The same things were measured in two ways. Each way mixes the same 11 hidden numbers, adds some noise and spreads widely along 7 directions of its own, which tell nothing about the thing.
In the rows, zero is written as 128.
Some things both ways: the first way, then the second way.
[ 88  70  25 117 143 147  75 187 124 173  62 169  79 109  57  91  72 123
 117 149 141]
[130  59 129 110 176 147 159 104 191 111 144  83 143 199  71  96 159 144
 135 148 158 186  82 148 147 127 118  86 126]

[159  49 207 108 132 150 141 107 139 123 125 154 117 115  99 108 159 147
 162  82 139]
[158 151  95 157  58 160 119 140 137 220 182 133 121  75 127 182  90 172
 151 111  71  74 146 106  82 149 147 148 114]

[134 151 140 153 161  82 141  97  92 161 161  98 200 119 162 130 103 118
  87 165 127]
[117 105 126 114 138 127 100 125 128 128 142  96 153 141  90 120 133 151
 128  84 103 134 108 113 171  99 157 146  98]

[113  82 122 100 109 162 158 160 150 163 132 155  98 133 144 123 159 150
 142 129  92]
[ 87 150 109  67 126 116 130  92 111 104 137  87 116 103 145 139 157 135
 117  89 102  95 155 126 124 122 114 147 141]

[132  73 105 104  90 149 168 192 158 147 149 151  71  93 156 184 174 109
 148 163 112]
[ 59  92 144  96 147 152 145 132 109 130 112 205 207 201 106  63 194  98
 147 144 183 176  89 111 183 121 136 155  85]

[109 151 184 166 198  81 123 132 160  97 140 156 132 173 117 100 130 204
 195  82 140]
[130 164  96 116 116 148 133 122 159 149 196  95 153 174 109 136  94 115
 127 109 158 159 119 137 125 153 130  99 158]

[103 175 113 134 184  60 125  93  75 154 156 102 206 163 130 118  88  98
 131 112 133]
[140  97 133  88 138  93  90 156 118 121 133  65 130 132  75 121 129 162
  78 118  73 148  89 118 177  95 127 143  99]

[144  80 115 109  58 145 151 169 186 136 148 167  55 104 150 163 165 127
 127 153 108]
[100 136 127 139 121 138 143 123 149 116 109 189 151 133 136 101 153 129
 156 131 162 122 146 121 104 133 136 133 101]

[103 145 101  78 125 128 131 103 132 159 157 126 135 126 170 170 135 124
 138 143 101]
[159 131 168 112  94  96 165 115 124 175 166 135  63 133 199 107 149  69
 158 173 197 108 127 138  61 109 126 181 171]

[133 194 134 144 150  61 147 115 104 155 142  99 191 124 175 139 125 154
 117 151 124]
[138  95 146 123 139 110 128 122 150  98 131  98 118 131 115 145 142 168
 104 116  94 119 119 117 117 119 121 123 101]

[132 137 101 121 106 113  86 119 130 114 121 137 175 101 132 113 156 219
 138 128 129]
[168 148 164 120 106 122 166 146 152 156 136 139 126  96 137 141 110 123
 104 140 106 161 134 139  92 153 135  88 142]

[145 105 133 153 155 151 145 176 138  67 117 159  62 156  96 199 127  70
 176 105  73]
[ 73 110 132 106 141 161 146 135 156 140 124 143 152 157 116 106 177 135
 118 159 133 116  97 152 134 180 125 141  70]

[104  69 120 114 123 126 132 142 144 129 158 165  83 162 101 135 125  65
 161 101 123]
[127 138 103 128 118 154 125 155 168 182 132 141 153 139  66 127 135 188
 138 125 106 135 106 107 116 138 139 104  65]

[121 146 148 160 140  76 114  96 137 161 168 105 150 175 129 114 114 108
 100 119 144]
[119 123 129  98 118 132 132 126 155 131 117 130 119 115 113 130 143 151
 123 136 131 123 124 130  93 140 126 136 112]

[100  84   9  82 108 113 124 166 132 187 161 166 136 131 117 111 110  59
 128 112 113]
[105 150 151 101  85 101  95 145  66 163  97 155 105 100 138 157 133 137
 137 113  95  92 124 106 119 132 135 176 127]

[107 183  91 148 158  63 116 145 113 120 136 102 158 156 150 156 105 108
 155 129 117]
[123 134 118 162 128 145 117 144 146 144 120 134 159 134  93 118 113 153
 151 106 105 139 123 134 157 142 153  93 103]

[111 105  74 131  83 169 108 109 111 167  99 131 122 161  95 141 112  37
  90 107 139]
[108 110 116 142  72  98 101 147  90 161  80 185 108  75 131 134 136 140
 141 137 101  48 136 125 116 164 136 210 132]

[122  36 142  84  47 129 137 133 196 190 143 151  96 145 152  94 175 120
 137  86 151]
[118 169 132  82 160 120 110 146 112 124 133 138 150 168  87  93 137 102
 131 148 165 158  90 114 139 116 133 127 110]

[140 164 145 151 184  68 140 142 135 110 156 137 127 139 130 153  91 145
 150 128 118]
[136 130 115 143 121 112 122 170 126 175 120 177 183 107  67 107 135 169
 114  91  80 111 107  84 148 131 175 150  70]

[132 108 168 132  62 133 169 101 161 133 126 116 111 160 174 123 140 101
 128  90 129]
[144 125 159 100 111  71 138 146 119 138  93  97  69 110 185  90 172 132
 109 159 123  74 127 149  61 111  88 158 101]

[116 130 131 168 186 108 113 142 121 121 113 172 122 143  58  79  89 196
 142 113 153]
[148 113  95 110  96 138 129  85 192 121 138  55 109  85 123 171 120 187
 104  71  67  91 177 132  83 131 136 115 121]

[116  83 135 115  98 152 131 130 143 175 107 165  53 150  71  82 103 125
 122 127 127]
[ 96  72 154 161 172  58 123 136 117  12 109 137 135  98 124  41 125  92
 122 121 171 167 123 171 220  95 145 162 176]

[104 128  90  86  88 141 119 133  70 117 114 179 165 113 120 176 182 188
 169 183 131]
[139 124  86  65 110  86  69 147  75 113 117 101 163  81  79 117 115 138
  74  91  66 124 133  93 179  81 133 180 130]

[158  94 147  99 127  93 129 143 158 135 147 123 118 107 134 151 151  92
 187 107 108]
[144  87 129 160 105 145 117 125 173 122 145  97 131 127 130 127 107 138
 125 135 115 137 139 156 144 127 142 124 116]

[111  94 132 159 137 127 163 150 130  93 168 147 108 131 157 145 119 139
 112 141 140]
[138 134 160  68 144  83 144 122 111 110 118 120 114 164 138 118 170 110
  98 140 142 126 108 107  90 119 105 135 129]

[137  84 143 156 156 129 144 126 129  83 176 120  88 117 127 150 106  68
 110 129 106]
[111 133 138 217 121 157 134 151 146 136 146 194 163 130 120 118 101 144
 182 126 135 153 130 131 152 142 156  91 107]

[116 109 116 106 100 127 122 158 154 120 108 144  93 130 134 178 147 156
 174 106 148]
[182 151 122 150 124 108 118 118 142 132 135 129  96 160 118 122 105  81
 162 162 171 123 133 127 111 130 142 119 177]

[123 150  48 173 152 136 112 114 100  77 127 148 143  86 135 161  79 100
  73 193  91]
[104 143  82 134  99 127  92 145 106 148 149 130 167 144 113 104 119 134
 135 101 122 112 129 114 164 115 131 157 111]

[117 167 123 180 160 112 114 101  84  60 127 138 178 133 119 125 102 177
 119 130 147]
[139 168 109  65 106  87  92 164  66 154 141 104 122 135 111 119 114 100
 102 150 122 139 103 119 146 117  97 156 160]

[138 141 122 113  83 110 125 116 145 162 134 151 129 146 106 104 138 126
 155 117 113]
[ 82  94 169 146 140 134 135 154 162  99 127 140 154 144 131  61 137 119
 132 140 176 194 105 179 177 117 144 125  96]

[168  74 202 125 114 136 149 107 155 141 149 116 159 117 130 110 171 147
 161  46 157]
[157 148 149 167  90 140 113 131 151 157 148 124 112 117 142 175  91 127
 135 119  90 111 148 132 123 153 168 117 124]

Other things, the second way, with their names:
Q813: [132  86 163 157  83 121 173 124 136 128 119 192 128  61 168 151 123 126
 123 131 107 120 157 141 101 171 139 146 167]
Q436: [135  81 123 126 138  93 140 160 144 131 144 141 123 115  67 106 121 135
 103 162 147 141  73 141 141 167 135 167 161]
Q520: [130 138 151  95 177 104 137 111 100  95 134 114 138 123 132  88 142  81
 140 114 150 129 111 134 131 108 143 138 150]
Q930: [127 112 141 134 105 103 134 126 100 117 129 134 130  91 154 138 123 130
 117 104  87 107 143 128 132 132 127 147 151]
Q516: [118 120 151 134 147 124 145 141 151 100 116 178 159 117  97 119 131 132
 112 125 129 152 118 123 133 157 156 119 112]
Q644: [116 135 124  87 136 120 127 138 131 134 110  89 135 141 112  90 147 117
 115 138 122 147 112 157 155 130 118 116 121]
Q35: [109 124  95 139 143 192 137  66 198  89 122 106 153 164 119 157 139 150
 156 104 122 103 165 140  97 171 129  68 105]
Q58: [105 121 133 120 139 105  99 108 102  38 111 112 164 106 158 116 121 117
 100  69 103  96 159 130 138 109 133 150 118]
Q430: [ 97 102 157 146 151 123 121 108 129  62  91 134 131 122 124 129 118 111
 141 118 125 140 130 165 168 162 148 114 159]
Q994: [150  92 147 164 132 112 181 158 150 142 122 180 160 101  80 154 128 196
 102 115  62 139 101 106 105 182 126  81 116]
Q124: [104  81 136 186 138 108 139 143 159  81 157 133 136 171  98 137 107 177
 127 117 141 163  92 139 144 154 110  96 140]
Q46: [123 122 166 128 130  96 152 148 108 140 110 184 135 108 124 124 143 133
 127 123 125 114 101 115  97 158 142 148 128]
Q710: [137  47 146  95 168 116  97  95 117  91  95  93 124 155  95 113 162 134
 139 126 128  99  85 121 126 106 139 173 113]
Q168: [138 146 156  77 128 100 104 136 104 125 109 108 128 100 124 111 134 132
 116  95 109 133 126 112 116  81 145 144 107]
Q326: [ 91 155 103 158 154 157  87 129 121  68 183 109 118 169 111 141  89 134
 182 159 165 152 111 143 147 123  91  90 144]
Q78: [ 97 110 150 122 150 154 149 121 177  90  97 135 168  95 150  48 152 113
 130 123 154 147 147 180 132 118 158 123  76]
Q383: [162 143 109 125 119 113 112 134 148 140 164  97  90 167  83 188 105 149
 107 162 106 105 103 110 101 176 109 111 148]
Q395: [119 135 112  82 115 175 147 140 153 207 157 106 119 171 126  98 161 148
 168 190 166 140  89 143  69 121  81 118  84]
Q885: [133  89 148 137 124 109 162 138 151 128 142 129 138 114 137  86 141 127
 116 128 139 143 117 151 125 126 135 141 128]
Q762: [ 96  95 140 125 148 118  89 140 100  86 100 141 167 138  70 124 115 132
 122 109 103 162  96 128 212 137 152 133 133]
Q415: [132 182 135  65 115 121 116 146  91 171 134 152 119 122 117 147 126  81
 113 165 134 108 101 118 102 173 139 167 147]
Q372: [ 96  75 143 124 106 123 146 102 167  98 118 111 131 137 139 129 155 158
 113  92 122 142 146 144 142 125 128 127 125]
Q919: [113 115 151 152 111 127 133 112 115 113 138 154 136 148 174 115 147 109
 155 124 143 120 148 120 131 102 127 139 123]
Q226: [ 99 133  83 130  99 132 106 101 131 101 108 138 168 123 121 131 124 113
 120  86 107 104 178 128 177 149 151 144 143]
Q150: [137 121 126 142 102 127 169 153 178 172 141 142 121 148 111 126 132 163
 127 158 139 155 109 142  92 164 102  89 125]
Q273: [105  81 161 192 104 145 117  94 178  70 133 110  98 174 179 148 122 159
 166 116 159 124 152 155 100 114 115 106 107]
Q509: [125 103 126 144 142 106 135 118 109  77 106 140 114 142 105 152 111 106
 133 166 123 143 116 155 157 190  97  96 213]
Q700: [118 113 143 157  90 134 140 118 125 146 137 142 107 101 167 134 118 127
 170 127 137 119 143 153 110 134 126 135 157]
Q298: [125 126 150 241  98 156 112 167 159 130 155 205 179 160 143 120  84 138
 157 125 154 138 128 125 127 143 166 117  71]
Q16: [101 117 111 170 120 177 152 111 164 138 148 143 155 157 140 108 125 118
 185 140 164 146 139 166 134 150 123  92 138]
Q167: [140 148  97 137 122 147 105 105 134 121 151  78 116 160 123 130  92 113
 178 134 147 153 141 154 138 113 107  82 174]
Q878: [126  99 140 104 108 160 157 111 169 169 141 120 137 158 151 107 176 140
 138 137 142 123 128 127  86 111 125 135  74]
Q575: [143 115 131 146  93  91 122 155  99 122 142 142 159 109 129 155 101 151
  77  91  65 117 132 105 135 144 123 136 133]
Q416: [105 131 110  34  93 139 135 132  85 214 143 107  93 153 147 111 170 104
 152 197 163 118  91 145  90 130  69 177 151]
Q701: [137  87 153 147 115  77 152 147  96 125 121 167 119 105 119 130 133 143
 126 132 109 137 109 113 133 133 115 141 171]
Q180: [126 166 127  80 149 139 133  93 142 143 137  96  67 219 123 137 175  90
 174 200 182 116 110 129 104 141  99 106 146]
Q543: [156 186  71  97  92 126 103 165  98 236 127 141 113 112  53 171 112 166
 150 151  79  95  99  89 101 166 113 127 140]
Q389: [130 128 163 161 101 120 142 117 110 128 159 162 133 103 187 124 116 104
 157  98 142 114 150 123 105 112 153 154 144]
Q579: [110 144 107 220  88 183 134 123 150 163 160 203 172 118 126 173  90 136
 175 102 104  92 155 124 137 198 178 117 127]
Q472: [ 89 165 147  70 166 152 168 165 116 184 136 183 160 157  86 114 187 127
 123 185 126 145  64 110 123 178 121 118  72]
Q739: [159 136 125 113  65 106 100 138 124 138 154 107  95 108 154 161 109 135
  97 141 104 110 154 112  98 107 112 159 131]
Q350: [130 151 102 124 142 101  94 109 129  93 125 119 118 146  91 142 123 129
 130 106 129  86 133 104 128 139 148 143 141]
Q154: [108 140 158 131  85 163 134 143 149 195 139 163 104 130 163 135 159 147
 160 163 137 101 125 126  81 134 134 154  62]
Q171: [141 129 140 117 154 135 142 109 164  74 156  95 116 117 121 147 127 150
 116 128 112 145 138 126 103 117 118  86 121]
Q562: [138 101 164 119 164 105 142 127 132  82 139  87 116 124 134 119 148 146
 108 133 100 132 111 136 119 111 109 109 110]
Q679: [ 97  88 177 134 146 163 129  94 126  95 119 108 144 109 177 105 151  80
 144 120 105 115 143 175 183 126 171 150 105]
Q712: [157 130 124 105 101  99 111 129 108 151 100  99 118  80 111 155 112 133
 102  97  54  97 140 129 138 148 148 140 157]
Q265: [141 129 145 123 146 141 119  98 142 115 129 106 128 150 124 128 134 110
 150 114 127 124 132 127 130 114 157 117 118]
Q394: [127 109 150 156 153  95 133 158 121 162 125 143 123 142  66 120 128 155
 149 122 114 130  64 124 158 155 156 128 131]
Q734: [138  88 103  77 143 107 110 119 119 117 145  64 111 131 108  89 155 149
 132 139 134 122 106 121 119  63  92 160 121]
Q322: [141 112 160 151 112 110 119 153 138 116 145  89 111 109 147 119 101 127
 110 136 106 150 125 167 152 119 130 120 131]
Q541: [112 138 139  85  99 130 116 108 116 116 142 122 105 127 146 157 118  88
 125 145 150 139 139 143 126 145 127 154 177]
Q650: [118  91 163 132 139 116 140 168 110 155 148 145 180 163  88 111 131 142
 106 118 107 178  64 119 178 138 137 123 108]
Q932: [130 106 136 139 113 116 105 105 133  75 123  97 135 136 142 139 113 118
 112  96 105 134 159 137 163 113 137 120 143]
Q410: [116 141 127  82 136 119 136 139  74 161 136 163 154 146 110 114 150  93
 134 150 136 130  91 109 137 146 120 154 147]
Q84: [140 118 124  95 179  88 106 142 146  79 141  61 140 203  40 118 128 135
  78 131 113 192  78 120 205 119 123  83 134]
Q761: [121 114 120 111 104  81  97 132 123  60  87  78 139  56 147  91 126 135
  74  81  66 129 187 153 185  78 131 144 120]
Q143: [120 138 122 159 151 152 109 151 138 122 132 113 149 158  92 139 112 164
 143 139  93 130  96 137 140 156 115  73  88]
Q759: [160 132 152 121 141 121 139 112 151 113 144 120 138 138 116 140 119 100
 109 119 120 144 132 124 135 144 165 113 146]
Q107: [148 143 136 130 115 134 139 160 132 196 128 135 115 126  98 132 104 126
 151 164 124 144  90 153 115 178 130 104 153]
Q880: [ 79 149 131 130 148 126  95 108  94  66 150 122 140 141 138 113 112  71
 157 107 155 147 139 147 207 114 150 142 167]
Q534: [128 132 123 134 127 128 124 158 140 173 143 115 121 170  83 142 120 163
 133 143 119 126  74 131 112 171 115 108 115]
Q989: [165 110  55  77  72 131 115 122 183 170 136  49 104  94  80 161 122 205
  90 117  66 106 152 119  87 124  98 125 122]
Q528: [126 103 185 187 101 137 158 117 151 157 156 134  95 147 173 161 104 115
 162 132 143 125 114 174 110 186 147 112 166]
Q129: [ 77 149  78  75 106 127  58 111  82  68 122  45 142 161 145 126 121  97
 102 116  98 132 163 157 214 106  82 131 148]
Q175: [ 87 125  72 116 128 112  64 139  85  70 114 134 180 143  82  95 107 114
 123 110 134 142 129 124 211 112 121 157 146]
Q862: [ 93 119 149 160 135 103 134 141 145 121  94 163 124 118 118 100 133 137
 144 110 148  98 109 159 121 177 161 150 120]
Q597: [120  83 138  98 105 110 108  86 147  77 106  60  83 184 157 133 134 110
 128 138 164 140 142 166 121 114  94 130 171]
Q21: [150 100 133 180  52  96 112 148 110 173 130 114  71  99 122 219  73 186
 135 118  54 110 122 138 122 177 103 115 194]
Q632: [163 146 112 155 140  60 109 151 130  80 134 124 138  68  98  81  95 128
 107  83 115 125 149 118 158  89 167 143 145]
Q954: [112 127 139 162 114 146  94 128 120 112 135 122 138  96 156 111 102 105
 156 113 115 121 151 158 171 112 161 146 118]
Q718: [132 161 101  63 141 152 141  90 156 183 137 111 131 159  90 121 170 129
 163 110 147 107 124 100  90 123 154 129 108]
Q469: [171 103 160 132 138 102 165 145 183 144 123 112 155 109 101  87 128 135
  88  96 108 160 117 144 133 131 178 109 108]
Q988: [107 127 153 126 126 138 142 112 155 104 128  96 122 129 157 142 134 141
 118 108 106 126 142 159 115 150 124  98 115]
Q807: [121  96 160  84 176 124 204 139 166 112 114 123 146 141 112  71 167 126
 112 171 155 206  87 170 116 147  92  69 132]
Q852: [110 127 138 122  82 125 117 131 125 132 115 122 113 131 144 160 118 146
 125 129 106 140 141 142 128 145 105 113 140]
Q119: [148 103 141 150 134 138 123 128 162 111 163 105 131 185 104 140 110 126
 126 154 138 170 106 131 152 129 128  95 131]
Q871: [125 150 160 181 112 116 145 149 139 103 117 163 128  57 165 121  99 122
 126 120 107 118 160 165 120 163 150 113 135]
Q346: [126  85 144 149 128 108 147 142 145 145 117 164 151 106  85 133 140 175
 112  94  89 112 104 112 132 160 165 145 106]
Q327: [123 131 136 159 115 122 126 145 151 112 177 125 135 138 120 150 102 144
 107 118 114 145 126 125 149 143 137 114 126]
Q227: [100  84 129  83 108 114 145 154 107 137 125 176 151 121 103  90 151 130
 126 166 162 192  97 126 145 115  96 156 152]
Q321: [118 143 113 133 132 122  95 149  91 117 126 115 138 107 114 125 108 154
 144 118  90 117 117 128 135 118 105 116 118]
Q451: [140 133 109  88 136 120 129 106 132 123 101 112 139 111  90 135 138 145
 124 100  93 118 136 114 113 135 135 113 137]
Q834: [125 107 110 109  77 132 129  78 109 146 134 103  83 142 195 144 153 103
 167 147 142  70 162 141  87 124  90 167 173]
Q419: [149 136 149 161  98 145 134 106 153 154 147 136 104 149 166 137 122  91
 170 146 155 116 148 141 110 135 154 127 141]
Q427: [ 96 118 139 149 126 152 135  90 165 106 104 137 117 141 139 131 144 110
 164 129 144 114 155 158 144 161 154 121 136]
Q934: [147 155 138 114 114 115 136 127 153 113 128  88  94 155 153 115 130 111
 130 169 146 164 149 155 117 109  90  76 145]
Q896: [111 131 123 108 106 135 144  89 176  89 132  93 160 134 177 124 160 152
  87  61 102 101 190 121  97 110 131 119  71]
Q100: [111 126 135 133 142 128 163 130 124 127 197 150 137 138 135 129 137 132
 138 135 148 125 101 115 103 141 117 138 135]
Q546: [145 125 120  89 122 157 132 110 155 170 125 147 132 113  85 158 151 148
 131 132 106  93 124  96  82 156 162 151  99]
Q457: [119 171  92 142  90 109 106 162 110 162 126  84 142  65 134  98  97 150
 126  80  61 115 157 160 170 114 129 118 125]
Q729: [131  96 149 158 120  77 150 145 169  94 114 126 125 106 108 114 125 150
  86 105 104 152 135 146 168 144 147 113 140]

Some of these things the first way, each followed by its name:
[163 120 205 181 134  71 160  83 151 136 174  61 145 119 196 106 126  74
  55 141 114] : Q326
[112 149  59 137 120 132  85 114 114 155  83 114 159 106 124 103  93 130
  86 144 123] : Q416
[160 146 146 186 162 105 158 123 105 124 137 112 192 104 115  87 104 144
 124 103 147] : Q21
[153  73 185 123  72 178 146  81 104  99 129 139 157 119 123 121 168 129
 143 108 131] : Q322
[132  78 147 101  93 115 128 143 176 169 159 143 102 148 134 131 174 110
 148 107 124] : Q516
[ 80 130  81  88 180  37 118 177 157 201 142 105 124 165 142 121  99 105
 178  76 139] : Q265
[ 59 153  70 144 134 117  73 102 102 157  87 105 165 199 107  83  87 102
 117  77 158] : Q644
[116  80 112 138 132 167 115 103 119 130 122 131 148 150 128 142 132  69
 102  85 143] : Q383
[104 138 151 133 200  80 109 155 146 148 127 126 133 162 101 109 116 197
 187  51 163] : Q759
[ 96 139  79 161 196  90 133 142 156 112 189 129 123 131 168 131  92  97
 102 137 105] : Q896
[ 92 165 120 128 205  40 133 162 151 203 123 116 104 156  92  47  69 178
 163  64 160] : Q701
[104 140 131 118 139  87 130 121 135 165 111 126 185 138 146  80 154 177
 161  75 161] : Q575
[ 91 110  38 106 110  77  91 159  88 235  59 120 168 128 126 116  91  81
  86 181 176] : Q710
[ 76  65 105 126 126 145 108 143 116  73 171 122  71 166 146 181 135  37
 127 180  77] : Q807
[104  85 160 144  98 128  96 103 126 114 134 134  87 200  96 125 131  81
 129 116 134] : Q78
[132  65 169 127 152 120 135 155 170 152 166 156  98 151  79  88 144 141
 171  54 147] : Q541
[ 75  29 130  94 131 127 128 155 142 142 144 144  67 167 136 129 127  85
 145 132 122] : Q520
[153 111 120 160 129 137 164 179 149  74 124 129 117  89 148 133 142 138
 162  95 113] : Q129
[130 194 155 140 114 102 135  98 127 105  98 115 172 145 156 102 127 192
 171  99 103] : Q457
[134 161 108 121 142  36 130 189 150 201 113 126 153 133 109  97 118 171
 181  97 146] : Q762
[120 205 134 112 110  50 145 156 140 172 108 134 161 164 159 145 160 214
 193 128 124] : Q46
[117 172  93 139 140  98 114 125 120 133 126 136 135 131  97  86  96 175
 131 104 136] : Q761
[134 135 189 167 146  63 149 127 156 127 151  70 139 127 180 111 121 145
 137 113 149] : Q167
[142 118  95 162 147  78 163 189 158 115 185 138 105 108 143 154 106  86
 149 151 119] : Q597
[ 91 163  63 131 170 122  87 132 115 133 100 108 139 165 125 132  96 114
 107  84 101] : Q472
[ 82 160 164 170 224  72 134 120  84 132 112 120 176 191  79  67  83 165
 175  61 180] : Q650
[140 117 136  90 104 114 149  91 139 145 185 122 171 105 173 153 181 113
 147 109 123] : Q739
[152 145 122 132 194  88 126 188 177 126 113 129  97 114 113 157 127 146
 190  73  98] : Q579
[124 160 105 127 140  52 153 139 164 191 160 126 145 142 170 114 126  86
 140 140  98] : Q124
[117 141 179 162 133  60 135 117 137 159  86  75 167 184 147  71 125 126
 144  35 173] : Q143
[ 84 108 191 110 128 120 141  83 125 129 169 150  97 205 123 141 136 132
 160 111 140] : Q632
[ 90 110  50  99 124 133 124 156 153 224 133 157 123 133  97  66 113 122
 132 102 133] : Q372
[121 104 135 105 138 133 140  84 140 148 184 120 157 135 165 134 158  74
 125 102  93] : Q327
[111 176  81 129 147  72  72 102 142 186 114 119 176 130 113  85 100 148
 117 124 144] : Q989
[138  83 125 135 130 135 129 161 132 111 147 187  60  89  55 106 117 172
 140 166 130] : Q227
[ 97 145  80 125  65 162 109  96 107 118 107 110 165 121 156 123 151 168
 109 114 146] : Q934
[120 204 130 148 137  73 121 109 157 139 138 101 160 151 159 128 129 153
 147 108 119] : Q150
[ 90 122 131 137 182  40 117 179 173 178 141 108 104 172 128  91  99 143
 158  85 156] : Q451
[ 94 157  94 141 167 112  70 124  75 158  98 137 166 166  75 142 106 155
 105 124 167] : Q546
[177  67 159 138 105 112 126 156 178  93 133 138 102 105 133 131 139 122
 154 114 110] : Q107
[ 94 120  78 115 137 114  96  96 146 230 132  85 166 140 149  62  98  87
  63  91 133] : Q880
[129  95 167  91  83 145 139 153 132  98 117 197 108 147 107 169 188 208
 230 127 125] : Q469
[148 163 159 134 162  42 136 120 150 147 180  78 153 106 198 134 131 157
 110 149 102] : Q171
[102 213  51 132 163 102 110  85  65 129 154 105 190 162 126 172  89  67
 102 124 104] : Q154
[132  76 150 101  62 148 117 104 171 142 138 129 114 151 146 121 183  97
 147  83 104] : Q871
[102 156  97 116 170  69 134 161 137 195  99 140 126 185  99  94  71 124
 177  78 131] : Q394
